The first 7 rows are patterns. Each new row is the sum of 2 different patterns, raised or lowered, with some noise. Before adding, each is slid sideways (what falls off one end comes back at the other) and multiplied by a number that may be negative. Names go in the order of the patterns.
Known rows, each followed by the names of its patterns:
[  0   6   2  -5   0   9 -10 -18   4   8 -14   7   8   5  -2  -7   1  -5
  -4   5  17 -14  10   2  -9  -2  -2   2  -9  -1  -2  -3 -11  -8  -4   1
   6  -1   4]	k_475
[ -8  -3  -1  19  -5   9   8  -1  -3  -4  -6   3  -2   2   1  -1  12   1
   8   5   4   1   1   6  12   5   9  -2   2  -3  -7   9  -8  10  -5  -4
   7 -11   6]	k_414
[ -1   4  -8  21  -3   1 -10  -6 -15 -11 -14  -9  16  10  -9   9 -14   7
   0  -7   1  -2  -8  -5   1   2   3  -2 -21   9  -9 -16   8  21   8  11
  21  -1 -18]	k_278
[ -1  -2 -14   1   0  -3   1   5  -8   0   8  10  -2  -1   5  -1   6   3
 -17  -5  -1  -7   5  21 -16 -16   6  -3  11   0   3  10   5   0  -3 -10
  -1   4   7]	k_240
[ -5   5 -11  -1  -8 -13 -13 -21   8  10   3  21  -2   7  -2  21  -9   5
  -1   2  -4   0   2 -13   2  15  11  21  21  -5  14  -1   8  21 -21   0
  -2  -8   0]	k_21
[  0  -9   8  13   4  -7  -3 -17   0  15   0   6  10   0   4  -6  -1   5
   2   7  21   6  -2   5   0   1   8   3 -10   4   5   1  -6  -5   1  -1
   2  11  13]	k_174
[ -8   7  -1   9   7  -7  12   0   0  15  -5  13   5  20   7  -9   6  -7
   1   1   0  -8   3  -1  -3  -2   4  -4  -5   4   7   6 -16 -13   2  10
 -20   2  11]	k_539

New rows, each followed by the names of its patterns:
[ 13  -8  17  -7  14  11 -16   8 -11   5  -8  -6   3  13  -3   5   0  -8
 -17   1   2   5  15  -1   6  -1  27  -5  12   5   8  -1   0  10   5   8
  20   6  17]	k_414 k_21
[ -7 -10  13  10 -12  -2  11   7  -1  -3   7  -9  -1  14  27 -12  12   9
  -8   8   2  -8 -10   0  -5   3   9 -20 -14   8   5  10   6   5  18   8
   0   2   5]	k_475 k_240
[  7   9  11   3   1   2  -2   3   7  14  -1  -7  13  10   0   4  10 -18
  -3  23  -3   0   7   3  10  -4   4   7   1  -3  29   0   0  12   3   5
   7  11  -5]	k_475 k_174
[ 17  10  -4  21   4  18   6  18   9  -6   6   3  15  -5  10   0   2   3
   1   5   2   0  -2   5   3   3  -9  -6  11  10  -7   6  16   1   7   5
  17   0 -12]	k_475 k_539
[  0  -8 -15 -21  -9  -3 -15  -3  -1  -5   5   2   1 -15  -7  -7 -14  -7
  -8   2  -2  -5  -5 -21 -12 -11 -10  -1  10   2  -3   6   2 -18  -9  -1
  -2  14  -4]	k_278 k_174
[-31 -33  10   2 -13  -7 -26 -11   0 -19 -16  -9   2   6  -6 -10 -15 -16
 -18   5   2 -15 -18 -12  -4   5   8 -13 -31  -5 -11 -22  -4 -16  -4   9
  -7  -9  -9]	k_240 k_174
[ 15   6   1  12   2   5 -12  -4   4   7  19  24  14   3  14   6   1  12
  18 -16  -8  12  10 -13   6  12   7   3   9  16  -1  -9  17  31  -7   6
   2 -20   4]	k_475 k_174
[ 13   1  12  13  20  14   0   8   6   1  16  -4  14  12  20   1   7  24
  -2  -1  16  -2  -7   3   5   8   3  10   4  -4  -5  22   0  -9   2   9
  13 -13  12]	k_475 k_539
[-10 -16 -10  -9 -13  -8  -2  -9   5 -12  -6 -10  -8   2  -1  -3  -4  -4
 -19  -7  -6 -12 -11 -10  -2  -1 -11  -6 -11  -9   4 -11  -6  -6 -14 -24
   5   4 -13]	k_414 k_240
[ -1  13   4   6  11   4   9  13   9   8   2   4  14  13   6   7 -11   9
   2   2   6  12   1   3   6  13   0   8  11   8  18   6   0  -4   9   2
   9  32  -8]	k_414 k_240
[24 17 12 21 31 31 20 20 38 22 11 23 12 18 13 10 23 12 20 13 17 31  6  9
 13  8 20 13 24 22 18 22 26 13 10 30 13 14 28]	k_475 k_539
[ 17 -19   3   0  11   9  -1  -2 -10 -10 -15 -10 -25  -8  29  18  11  25
 -20  18  -3  -1  21 -25  -9  -7  -8   1  -3   0 -32   6 -19 -29  -5  -2
  15  17  22]	k_278 k_21
[ -8  13  -7  -9   6   3   5  15  18  -8  13   6  -4  -9   3   1  -8   0
   2   0 -13 -14  -3  -4  13   3  11  11   2  13  -9  11  18 -12  -3   6
  19  -6  12]	k_475 k_414
[ 14  24  15  27   3   7   5  21  -1   6   3  11   2  -1  16  11   6  12
  26  17  17  -3  18  11  12  28  -8   2 -10  12  -2   1  19  -1   6  -1
   4  -4  -9]	k_475 k_21
[-21   4  -8   1  -4   5   7   6  11 -10  -9  -3 -18 -24   2 -24   0   2
 -19  21   6   0   9  -5   3  -3  12   5  19  15  10  20  -9 -10   2 -19
  -6  -5   5]	k_21 k_174
[ 31  10  19  27   1 -13   7  14   9  31   1   4  -1   4   4  -2  -4   1
  23  15   4  18 -11   7   9   3   6   8  -4   4  23  13  11   9 -16   1
  12   4  13]	k_278 k_240
[-10  16   6  -2  24  -5   0  -5  17   0   3   2   4  -8 -11   9 -17   0
  16  11  16  15   3  11   0   9  23 -12   1  -2 -10   2  -7   3 -15  -1
  -2 -10 -16]	k_475 k_21
[  5   1   7   0  -4  18   7  20  17   8  14   3   3  19  25  15  18  18
   3  -1   2 -11  11   4  16  -4  12   2  10   8  19   7   7  18   5  -4
   6  -3 -11]	k_240 k_21
[ 10  -8   5  -1   9  11   7  13  -9 -17 -13 -18   7 -14  -9 -22   9  -2
  10  -3 -10  -1  -8   2  -4 -14  -6 -17 -21   0 -16 -16 -10 -15  10  -2
   0  -2  -4]	k_21 k_174
[ 20   4   1 -11   8  18  21  10  14  11   8  -2  15   9   1   2  22  12
   0  12   0   4  29  15   1  15   6 -13  19  20   2   9  -2  13  10  -3
  -6  12  17]	k_240 k_174
[  7   2   9  -9   3   9  -1  -4   2   4  -2  -1   5   9  14 -10  11  17
  -1 -18 -10 -17 -12  10  10   4   3   3 -11  -2  -2   7   5  14  20  13
   5  -7  -5]	k_278 k_174
[-28   5  -8 -10   1  14  -2   0   7  -8 -12 -12 -23   9   6   6  20  -2
  16  -3  25  -4  11   2   4   3  11   8  -3   1  14   6  12  24 -12  21
  -7   4  23]	k_414 k_21
[  9   4 -17   5  -3  -1   6  25 -16 -16  13   7  14   9  -1  10   2  -7
   3 -17   6  -1   3   3 -12 -10  -7  -3  -5  15  -1  -1   3   7   4  -6
  -6   8  -3]	k_414 k_240
[ -6  12 -13   4  21 -13  -1   4 -17 -18 -14 -11 -20  -4  23  -3   0   5
 -18  -1  -4   8  11  14  13   2   6 -20 -21   7 -20  17 -14  -8   9 -18
   3  -6  -4]	k_414 k_278
[-24   8 -10 -15  -6  -3   5 -11   0  -6 -16 -24  -7  -4   4   6  15  -1
   2   2  12  -8   2   6   6  -3  -2  -6 -11  -4   6  -1  11  17  -7   0
   5  17  10]	k_475 k_21
[-12 -15  -7   7   6 -15   2 -17 -11  -7 -19  -9 -11 -13 -11 -10 -13  -9
 -14 -21   1 -10 -13  -7  25  -6  11  20 -14 -11 -11   7 -10  17 -26   2
 -21 -18 -17]	k_414 k_278
[ 10 -10   9  14   5  -1   2  10   3 -12  -1  19  -1  -3   7   4  -3   8
   5   4   8  -3  10  -5  -3  12   2  20   8  23   8   2  10  -5   4  12
  -7 -18  11]	k_475 k_539
[  0  -9  -3  12   8  -7   6 -12 -26   4  -3  -1  10  -9  15  -3  -4  -7
  13  -5  11  -1  -5 -10  -3   2   3   0   9   9  14   9   3   8 -11  -6
  16 -16  -8]	k_240 k_21
[ 11   2  20  25   8  19  25 -10  -5  -4  -7  -8  12  28  15   2  17 -11
  11   8   9  15  18  16  19  18  -5  -4   7  -3  15   4   6  18  13   5
  22   7  12]	k_414 k_278
[  8   8  10   0   6   4   9  10   4  17  -2  16 -20   9 -17  -3  20   7
  20  15   7  11  14   6  11   1   9   0   9  10   5   2  -3  11  19   0
   2  26  12]	k_414 k_539
[20 42 18 20 13 33 10 36  8 24 25  9  2 -3 10 12 27 52 38  7 34 -3 25 35
  4 20 27 18 28 19  8 -2 22  2 15 -3 -4 29 24]	k_278 k_21
[ 12  -3   3  15  18  13   5   5  22  -6  16  29  -7   3  -3   0   0  -2
  11  11  -9   7  -3 -11 -12   9  14  -2  22   1   8  -7  12  -4   9  12
   7   4   3]	k_475 k_21
[ 15  15  15  17  14  12  11 -11  21   2  -1  24  35  17  34  48   9  -9
  22  11   2  33  14  20   5  14   2   2 -12  15  23  23  12  24   3  18
  21   7  16]	k_475 k_278
[ 11  14  -3  -3 -13   2   3  -5 -16  -9   2  16 -13  -4   1  -5   6  13
   5   4  -2   8  -5   7  11 -11   1   5  13   0  -6  -2  -9  15   6  -1
  -1  -1 -21]	k_240 k_539
[-13 -10  -4   7  14   4   9  -2   8  -9  15   6 -11   1   2  10   2   5
 -19   4  10   1   4  11   0 -11  16  20  -2   8  -6  -7  -2 -12  -4   0
   5  11  -2]	k_414 k_240
[ 12  -9  14 -14   8 -10  -6  10  -1   5   2   7   6  11   1  -9  14   0
  -8  16  23   8   8  16  17   2   3   1  12  19  -4  12  -8   0 -12  -7
  -1 -11  15]	k_278 k_539
[ -7 -18 -25  -2 -14  -2 -20 -23 -10 -11 -12  -2   9 -12 -19 -14 -15   6
 -16  -5 -11 -19 -31 -23 -30 -42 -14   0 -12  -9   4 -37 -23  -9   7  -8
  -8  -8 -19]	k_278 k_174
[ -2  10   5  -8   3   7  -3  -8   4   0  -9   9  -5   6  -6   7   0  -8
   7  -6   2  -2   2  -7  -2  -3   2 -11 -12  -1  -2 -10   8   8  -9 -14
  -3   7 -18]	k_475 k_539
[ -2  -8   1   3  -4  12  32   2  -8  15  -6  -5   6   5  -3   4   8   4
  -9 -17  10  -9   1  16  12   2 -11  14  11   4  -6   5 -11   3  14  -5
   6   5   1]	k_475 k_174
[ 17  22 -11 -13  -1 -21   5   1  12 -19   3   2  10   2   0  -2 -13  14
   8 -15  -8 -15 -18   8 -18   2  -2 -19  26  15   7   9   3   5  -2  18
   3   4  17]	k_21 k_174
[  2  -8  11  -7   2 -20   5  -6 -15   8  -8  -3  -5  20  -5   8   6   6
   3  -4 -11  -5  -3  -5  -3  -9   7   3   4  -7  11  14  -4  -4  20  -4
  -2  -9   0]	k_475 k_414
[ 19  15 -12   7  -2  -8  -2  -8   6 -10   0  -5 -10  -2 -18  12  11   5
  18   0  10   6  21  -2   4   2   1  -8   6  -3  -5   1  10  15  12  23
  -8  11   2]	k_414 k_21
[ -6   0   7   8   2 -10  -8   1   0  15  10   1  -2   0  -7   6   3  -8
 -17   4   2  -6  -5 -11  -5  12   5   7  11  -6 -27  16  19  -4  -6 -12
 -11  -6  -5]	k_240 k_174
[-12 -13 -24 -19 -26 -37  -8  -2 -21  -3 -21 -12 -14  -5 -14 -17 -16  -8
  -2 -10  -6 -12 -37 -15 -18 -12 -13  -7  -7   4   8   5 -22 -26  -7 -20
  -6 -14 -13]	k_278 k_174
[14 -4  6 -7  9  3  1  8  2 14  8 11  6 -1 15  5 21  8  8 -2  7 -3  8  7
  2  4 13  5  4  9  0  5 11 11  2  9  2 -9 19]	k_414 k_240
[ -1 -14   2   6   4  -1  -3  -3  -1  -1  -5  15  -4   2   4   1   0   0
  -7 -13   4  -4 -11   6  22   7  13  17   1 -11   0   6   3  19   5   0
  -6  -4 -15]	k_414 k_278
[ -4   1   3  17  -9 -16  -4 -24  -8 -26   7 -35  -1  -5  -3  -5  -4   1
  -8   7  -7 -12 -11 -24 -27  -5 -20  -8 -14 -33  13  -4  -3  -6   2  12
 -15  -2   8]	k_475 k_21
[ 11   9  -4  -6   3  -6   0   5   0 -14   5  -4  -6  12 -14 -11  -5  -6
   4  -3  -5  -1   1   0   1  -9   2   2   8   2  -6  -9   5  -7 -16   3
   9 -17   4]	k_475 k_240
[-10  -9 -21   4   7 -18 -23  -4 -25   5 -15 -10   0  -2  -7  -7 -21  -9
  -7  -2  -7 -21 -23 -14 -13 -13  -8  -5 -21 -17  -4  -5 -10 -12  -4  -5
 -10  -2 -31]	k_414 k_240
[ -2  17   8   3  -7   8   7   7  -5  -3 -16   5  13  -2  10  16   8  -7
 -16   2  16 -13   8  30   2   6   6  10   8   5  13  -8   6  18  -1   9
   2  17   6]	k_174 k_539
[ 13 -13  -7   4   4 -19   4   9  -2  23  -6   1  14  -5  20   3   5  24
   1  16   6  17  10  -3  15  -4   5  -4   3  -6   3   5   4  -2   6   5
   3   5  10]	k_240 k_539
[  8  12  19  23  -7  -7  -2  -3  -5  -1  -7   7   2  -5  -2  -4 -20  -8
   5   1   6 -12 -15   1  18 -17  -1   9  -2  10   0   8   6 -14   0   2
  11   6 -13]	k_174 k_539
[ -8  -4  -7   6  -7  -5   7 -15   2  -3   1  -5  12  -2   2   7   0 -15
  -7  -9  -3   0  12  -9 -10  10  -2  11   2   3   4   3   4   6  -2   5
   1   6  -5]	k_414 k_240
[ -2  -1  -8   6   3 -11  -3   2   3 -14  -3  -3 -12  -5 -16  -2 -14  11
  -9  -7   3 -13 -10 -19 -13   3  -9   2  -4  -6   5   0   0   0   1  -2
  -6   4  10]	k_414 k_539
[  4  11   0  -9   2  12   3   7  -2   3  11  -3  -7  14   1   1   7  -5
   1  -7 -15   3  -3   0   4  -8   0  -6   4 -14  -5   8   3  10   2   3
   1   1  -7]	k_174 k_539
[  0   4  10   4   7  -1   9  -1 -18 -17   2  -7   8 -18   5  19  -9  -9
  14  -6 -14 -12  -5   5  13  -8   7   3 -27 -10 -18 -16 -14  -2  12  -4
  -1   3 -22]	k_475 k_278
[ -4  -8  -7  -4   2 -11  -3  -1   0 -20  -2   7   6   3  -2   5   0 -11
  13  -5 -10  -2  -3   6  -3  11  -3 -10  16  -2  -2   2  -8 -27  12  10
 -11  -1 -11]	k_240 k_539
[-12   8 -13  -8  16  -3   3   5  -3   1   1  11   6   5  -3  16   9 -15
   1  15  -7  11  11   4 -23   6   2  -3  16   3   2  -5   5  -8 -14 -16
 -17   0  11]	k_278 k_21
[  1 -18  -4  10   2   9   1   3  11  14   0   2   0   4  -5   4   3  -4
  -3  -4  12  21  10 -13  16   9 -14   5  -8   2  -1  -5  10  -6  -2 -11
  -4   0 -13]	k_475 k_539
[ -2   2  -2  -3  -3  -2 -22 -10  12   3  -2  25 -20  -5   7  -8  12  -1
  -2   5   7   4   1  -8 -14  14   0 -11   4   7   7   9  13   1  -6  -6
   5   3  25]	k_278 k_240
[ -7   2  -3 -21  -5  -5  -7   2  15 -10 -16   7  -3   9  -2   1  10  10
   1   0 -12   0   0  -1   1  -8  -8  -4  -7  -1 -10   5 -14  -3   4  18
  -7   2   6]	k_414 k_240
[ -6 -11 -19 -19  -1 -12 -10 -28   2 -11  -3   0   8  -6 -16   9   2 -15
 -21 -26 -38  -5  -5  -7  -8 -14   9  -3 -11  -2  -3  -2  -3  20   0  -2
   9   3  11]	k_21 k_174
[ -7 -24 -34  13  -4  -5  -6 -28  17  -3  -5   0  -1   5   0   9  -3   1
  10  11  25  -8 -11  -3 -22  -4  -2   1 -25   1  -4  -1  -6   4  -7  -7
  21   2 -14]	k_240 k_21
[ -5 -17 -14 -11  -6 -25 -13  -9 -13 -25 -17 -10 -22 -20 -14   6  -3 -25
 -19  12 -15 -30 -12 -33 -14 -12 -20  -7 -20 -15 -12 -32 -11 -24 -19 -29
  -8  -4 -21]	k_174 k_539
[  4  -6   1 -10 -12 -24  -9  -7 -19   5 -13 -12  -4 -14  -2 -18 -11  -4
  13 -11  -3  -7 -11 -15 -14 -19  -8  -9  -9 -15  -4  11 -12  -9   1 -11
 -13 -12  -2]	k_475 k_414
